All groups share one centre, and each spreads out both ways along 5 directions, with some noise.
Some rows, each with its group after it:
176  -92  94  -105  200  145  -124  -245  281  115  -138 -> M
76  178  94  -90  -239  -69  -1  -120  183  -5  43 -> L
-82  25  -121  -188  38  -78  -265  -158  -90  -29  -213 -> J
-392  -421  -426  -68  484  240  -207  151  361  111  220 -> L
-94  -152  77  -185  -63  -8  -122  -296  77  -29  -24 -> M
-252  -490  370  148  -137  84  163  -169  22  -93  184 -> L
157  377  -253  -247  57  -90  -102  -17  122  46  -174 -> L
67  329  1  -86  -322  -237  657  53  358  -129  329 -> J
-206  -356  4  9  66  275  -342  -84  293  126  189 -> J
-150  -169  245  118  -233  -40  -180  -306  207  -6  249 -> L
189  142  31  13  169  4  8  20  29  10  -216 -> B
-88  -393  319  347  77  200  -62  -163  383  81  260 -> M
-51  94  -197  -41  63  47  78  287  89  28  74 -> J
440  302  290  -57  -21  -86  74  -330  379  68  -203 -> J
328  -172  250  -40  292  247  55  -193  59  144  -284 -> M
144  277  -115  -56  -56  16  -8  190  98  77  -52 -> B
22  -165  194  130  146  20  -180  -254  83  28  -55 -> B
198  15  101  166  278  137  -146  125  -28  120  -262 -> J
98  25  -104  -101  277  54  -104  -44  222  106  -107 -> B
353  388  -164  273  199  128  -174  264  462  310  146 -> L
-197  -153  252  146  -251  -12  40  -55  28  -86  152 -> B
-67  95  -237  -219  -110  132  88  75  590  105  361 -> J
270  332  -87  304  237  63  93  360  272  119  -57 -> M
8  241  58  -341  -587  -130  109  -189  269  -45  151 -> L
-188  710  -403  -15  -102  -630  -501  -163  354  -117  5 -> M
-79  50  -184  -164  -13  53  -127  -78  370  54  145 -> M
-201  187  -134  -309  -373  -117  347  147  -20  -180  27 -> B
207  287  38  268  -325  151  -173  313  217  193  260 -> B

New rows, each followed by its group:
150  115  125  378  279  79  -117  53  408  109  3 -> M
-53  41  25  -82  -25  -37  136  -5  -21  -81  -112 -> B
-375  -326  53  -398  -199  -65  205  -264  -98  -217  -61 -> L
-15  265  -68  -589  -498  -173  244  -235  35  -142  -105 -> L
80  439  -424  -221  -14  -46  392  435  287  24  170 -> J
-8  67  131  -315  -146  -244  -302  -618  -35  -120  -295 -> J
21  -196  77  539  577  56  -413  -54  -12  86  -123 -> L
-13  86  209  384  47  -164  -98  -67  72  -55  -40 -> M
135  -220  109  48  233  327  -59  -110  536  195  141 -> M
74  4  87  34  90  54  -119  -92  82  25  -126 -> J
161  -278  162  91  82  424  431  361  7  116  60 -> M
-312  -269  141  196  -118  -103  97  -48  -155  -169  165 -> J
51  -79  187  55  -39  89  -22  -145  264  55  59 -> J
-29  -256  197  392  -64  264  -146  66  412  203  421 -> B
-316  -388  -123  83  203  180  -220  -51  341  74  324 -> L
191  -125  371  143  -10  157  -89  -314  370  124  -18 -> J
-176  -18  -220  -304  -179  20  -35  -42  219  -4  175 -> M
-4  -142  187  387  263  -13  -324  -155  -5  41  -42 -> L
174  -115  411  164  115  29  -245  -389  -30  18  -327 -> J
283  100  249  -169  -15  22  -259  -454  404  134  -191 -> J
120  154  134  29  -64  -107  20  -1  -146  -46  -222 -> B
276  518  -196  -331  -44  -221  -288  -136  -98  31  -413 -> B
-36  22  -11  -203  -157  29  114  -8  148  -9  38 -> L
-38  -16  -67  -103  -20  176  266  198  261  45  122 -> L
-45  60  92  -74  -265  -87  292  -238  500  -26  309 -> J
389  350  189  87  91  -106  241  51  1  13  -284 -> J
33  316  -140  -219  -172  -60  287  279  31  -52  -85 -> B
43  -163  -1  -173  137  314  -521  -258  497  204  -65 -> J
126  232  143  133  188  -332  -437  -513  135  -53  -332 -> M
29  164  27  -57  -181  -104  328  316  -508  -131  -204 -> M
-18  -197  238  79  227  -42  204  -168  -96  -122  -228 -> B
331  306  537  67  -482  -180  301  -120  -119  -103  -183 -> L
111  -159  378  193  106  22  -159  -255  -118  -10  -282 -> J
-129  -239  6  184  250  172  -132  18  239  66  145 -> L
-112  22  101  144  -83  -180  300  78  -158  -120  59 -> J
32  -160  353  466  73  -88  -349  -313  18  20  52 -> L
-88  -133  88  226  86  36  40  149  -162  -38  -23 -> J
107  86  146  98  59  -42  81  8  -152  -1  -210 -> M
-397  -378  -9  -248  32  -59  -58  -299  -101  -172  -80 -> L
304  198  241  254  158  -82  172  105  -220  -19  -319 -> J
388  395  -32  -155  23  -3  162  -33  402  103  -103 -> J
92  95  7  -67  -77  13  61  23  143  20  -36 -> L
790  149  66  -299  492  324  172  0  -142  242  -755 -> M
42  47  13  86  -31  66  243  138  251  49  131 -> J
-7  320  -476  -212  47  35  238  473  295  36  168 -> J
149  2  247  284  30  51  46  85  -46  13  -105 -> B
164  -42  110  159  155  168  117  118  165  84  -35 -> M
197  254  89  413  306  -30  -167  27  385  96  -44 -> M
